The rows come from 4 hidden closed curves, with some noise, and rows from the same curve form a group. Each curve winds through 4 dimensions. The rows are also pushed far along 2 directions, which tell nothing about the answers.
Known rows, each followed by its group:
-13	-2	-5	-7	0	17	-7	2	0	4	5	-4	-6
bera
0	1	-16	19	-5	3	7	16	-2	5	-1	-9	-10
bera
4	17	9	-6	12	33	29	33	-9	12	10	-8	-8
soval
15	13	2	21	-4	-25	2	-12	-5	-18	0	25	38
runi
-15	-14	-9	-21	1	14	-33	-24	1	1	-1	-8	-5
runi
4	-16	-1	-9	15	-4	-11	9	11	10	-16	2	0
bera
2	-26	19	-12	14	-2	-10	3	10	19	-2	0	-14
runi
-9	-1	-5	-19	-3	21	-7	-1	-2	-4	0	-3	-14
soval
20	14	0	21	18	13	21	23	-13	15	8	-15	13
runi
-6	43	-19	20	-9	9	21	16	-8	-28	-7	23	37
Lugu
-17	-3	8	-18	14	11	-5	-2	12	14	-10	-15	-3
Lugu
5	7	7	-11	12	2	9	14	6	-1	-8	7	8
bera
1	-31	-9	0	1	-6	-31	-14	-1	-3	-9	14	-10
Lugu
0	-8	-16	-7	5	15	-12	8	-3	0	-10	-2	-10
soval
-5	4	16	-8	-11	-10	6	-16	4	-1	11	-7	-5
soval
-16	-8	6	-19	14	12	-9	-3	11	14	-10	-14	-4
Lugu
11	45	-23	31	-11	2	10	-12	-22	-32	6	15	56
runi
14	10	9	8	6	6	6	-4	-12	2	12	-7	16
runi
6	-11	-7	15	16	3	-1	23	1	13	-13	2	-1
Lugu
-7	5	-5	-16	-6	13	8	11	2	0	1	-7	-16
bera
-13	-43	-6	-14	4	-25	-70	-62	11	-13	-19	23	18
Lugu
-8	-25	-7	-31	-5	-27	-43	-39	17	-14	-23	11	0
bera
3	-6	24	-16	4	-7	-7	-21	1	0	7	3	5
bera
17	13	15	21	19	8	29	30	-7	11	3	6	15
Lugu
4	2	-2	14	-8	5	17	14	-5	10	12	-17	-20
bera
-5	0	10	-16	-12	-7	-11	-26	0	-15	7	12	4
runi
-11	-35	-7	-18	9	-10	-56	-40	13	-2	-19	9	7
soval
2	-1	20	-5	6	2	-3	-13	-5	-5	8	14	10
Lugu
8	-10	6	0	11	-6	-15	-13	-1	-2	-5	9	13
soval
16	21	14	19	9	3	30	29	-7	0	7	15	24
runi
2	-16	-8	-20	-5	7	-29	-26	-7	-14	-4	6	-10
soval
-31	-52	19	-46	11	-9	-60	-52	29	23	-8	-17	-22
soval

New rows, each followed by its group:
-10	-14	10	-12	14	20	-10	2	0	19	7	-11	-10
bera
15	20	5	7	5	13	17	10	-16	-12	6	15	21
soval
17	15	-1	17	-6	-17	19	11	-3	-8	-1	5	7
bera
7	29	-9	5	-13	10	7	-10	-19	-39	4	29	30
soval
10	7	-3	4	1	7	2	-11	-11	3	11	-17	2
runi
14	28	5	15	-14	-9	19	-12	-15	-20	13	10	25
runi
-21	-47	4	-35	19	15	-45	-18	15	26	-13	-15	-31
Lugu
2	-10	21	-6	10	0	-9	-16	-3	-1	6	12	9
Lugu
4	-1	10	-2	-3	13	5	3	-12	-7	14	14	-6
Lugu
-3	-12	-12	-4	14	16	-23	-8	-3	12	-3	-14	2
runi
-9	-41	11	-17	7	-29	-63	-68	11	-9	-12	19	19
Lugu
-7	-12	12	-9	15	29	0	14	-1	28	13	-19	-20
bera
14	10	3	14	9	-1	9	7	-8	-5	-2	14	23
soval
-16	-22	23	-36	4	1	-18	-33	11	14	1	-22	-26
Lugu
12	-12	4	4	16	3	-10	-8	-3	16	3	-15	4
runi
-17	-4	8	-18	14	10	-7	-3	12	14	-9	-15	-4
Lugu
5	-7	10	5	9	-15	0	-7	7	11	-8	-8	3
Lugu
-10	-55	0	-21	24	9	-41	-3	18	40	-13	-26	-38
bera
8	20	17	-3	-4	-10	16	-8	-4	-18	6	20	27
bera
0	24	6	-1	-15	-2	9	-11	-7	-26	9	20	22
runi
-8	-20	13	-28	6	-10	-36	-41	8	-7	-2	14	12
bera
12	-8	2	4	18	13	-5	1	-6	22	7	-24	-3
runi
19	11	7	24	-4	-9	22	9	-12	-9	7	12	6
Lugu
-5	1	11	-16	-1	13	3	0	-1	1	10	-1	-7
runi
3	19	6	-9	-7	8	27	17	-4	-5	8	-2	-7
bera
4	5	16	-7	2	5	1	-11	-4	-2	13	4	11
runi
6	-8	-8	11	-13	-17	-12	-17	-5	-16	-2	15	-2
Lugu
16	37	-25	40	-6	-9	7	-2	-17	-30	-5	25	62
runi
15	-17	21	4	15	-1	6	10	0	22	4	-9	-14
Lugu
-12	-44	19	-31	30	36	-16	17	12	54	4	-38	-52
bera
7	9	-19	26	-4	-9	6	14	-3	-9	-12	12	12
Lugu
-4	-19	13	-28	13	0	-16	-9	11	7	-6	0	-5
bera
15	24	19	3	4	4	36	21	-7	-1	10	5	13
bera
18	17	-6	29	-17	-16	6	-8	-20	-37	8	44	33
Lugu
-16	-23	3	-17	15	2	-28	-10	16	15	-11	-4	-2
soval
1	4	5	-16	4	26	5	5	-9	-1	5	0	-6
soval
4	-2	14	-3	1	-14	2	-16	5	5	0	-9	-5
Lugu
-13	-4	5	-16	-18	-4	-21	-39	-2	-15	12	4	-1
bera
15	19	-9	35	0	-12	29	31	0	1	-5	1	12
soval
4	-2	-11	2	-9	-14	2	5	4	-3	-8	-3	-12
bera
6	18	12	-7	-13	-10	14	-12	-5	-17	10	10	11
bera
2	-10	-4	3	-11	-3	-1	-1	0	8	5	-16	-23
bera
2	-19	17	-15	-8	-31	-32	-55	4	-14	2	11	10
bera
1	-9	0	-7	19	9	-2	22	7	17	-11	-3	-3
bera
-13	-7	0	4	0	-18	-6	-2	19	12	-8	-9	1
soval
14	40	5	22	-7	7	58	39	-11	-1	11	-8	-2
Lugu
12	3	-14	20	5	-2	2	15	-3	-3	-11	9	14
soval
-4	-4	7	-4	14	23	4	18	1	17	4	-7	-4
bera
-13	39	-21	13	-18	-5	2	-12	-6	-42	-9	36	48
Lugu
6	-17	-1	-6	19	19	-14	-5	-5	27	5	-33	-14
runi
6	15	7	-3	9	1	15	14	1	-8	-4	14	19
bera
1	-1	19	-4	-3	-13	7	-9	5	6	8	-8	-5
soval
1	-5	3	3	-1	-5	10	27	9	4	-7	12	-9
runi
-12	11	-9	4	-16	-10	4	-1	6	-7	-5	-2	-2
soval
0	18	-1	-8	-8	11	-4	-18	-11	-28	4	23	24
soval
0	-5	-1	19	-1	6	-3	-2	-8	11	14	-9	-2
bera
0	12	-19	7	-9	15	12	22	-4	-2	0	-10	-10
runi
-19	-41	17	-22	2	-29	-42	-45	26	17	-7	-16	-14
soval
10	39	-8	44	-11	-32	27	9	-2	-23	-5	24	50
soval
2	-13	-6	-7	-14	-14	-16	-24	1	-8	-4	-5	-14
soval
-20	-42	-11	-26	3	-15	-74	-59	16	-10	-22	14	10
soval
12	11	7	14	-8	-16	22	20	2	-7	2	17	4
runi
-1	13	10	-8	-3	12	12	6	-4	-6	10	5	2
runi
2	-27	18	-3	10	-6	-21	-25	2	15	8	-7	-3
bera
-6	-10	-2	9	-8	-39	-25	-35	13	-10	-11	11	21
soval
-20	-16	11	-14	8	-8	-17	-13	19	16	-6	-9	-2
soval
-8	27	-32	27	-21	-13	-10	-15	-6	-41	-9	36	49
bera
-16	-18	8	-35	-3	0	-46	-55	2	-19	-1	14	7
soval
-2	1	13	9	7	-12	16	15	12	22	-1	-16	-3
soval
6	4	-12	7	-11	-14	6	9	2	-8	-8	0	-5
bera
-5	-8	-15	15	-8	-4	-12	-7	-2	1	1	-5	-4
bera
16	27	15	27	1	-5	26	8	-13	-8	16	15	35
bera
-5	-42	6	-20	34	40	-7	39	9	50	-6	-34	-54
Lugu
2	24	7	18	2	25	28	26	-13	8	21	-3	8
bera
-12	-1	1	-24	-2	22	-4	-1	-1	0	3	-6	-18
soval
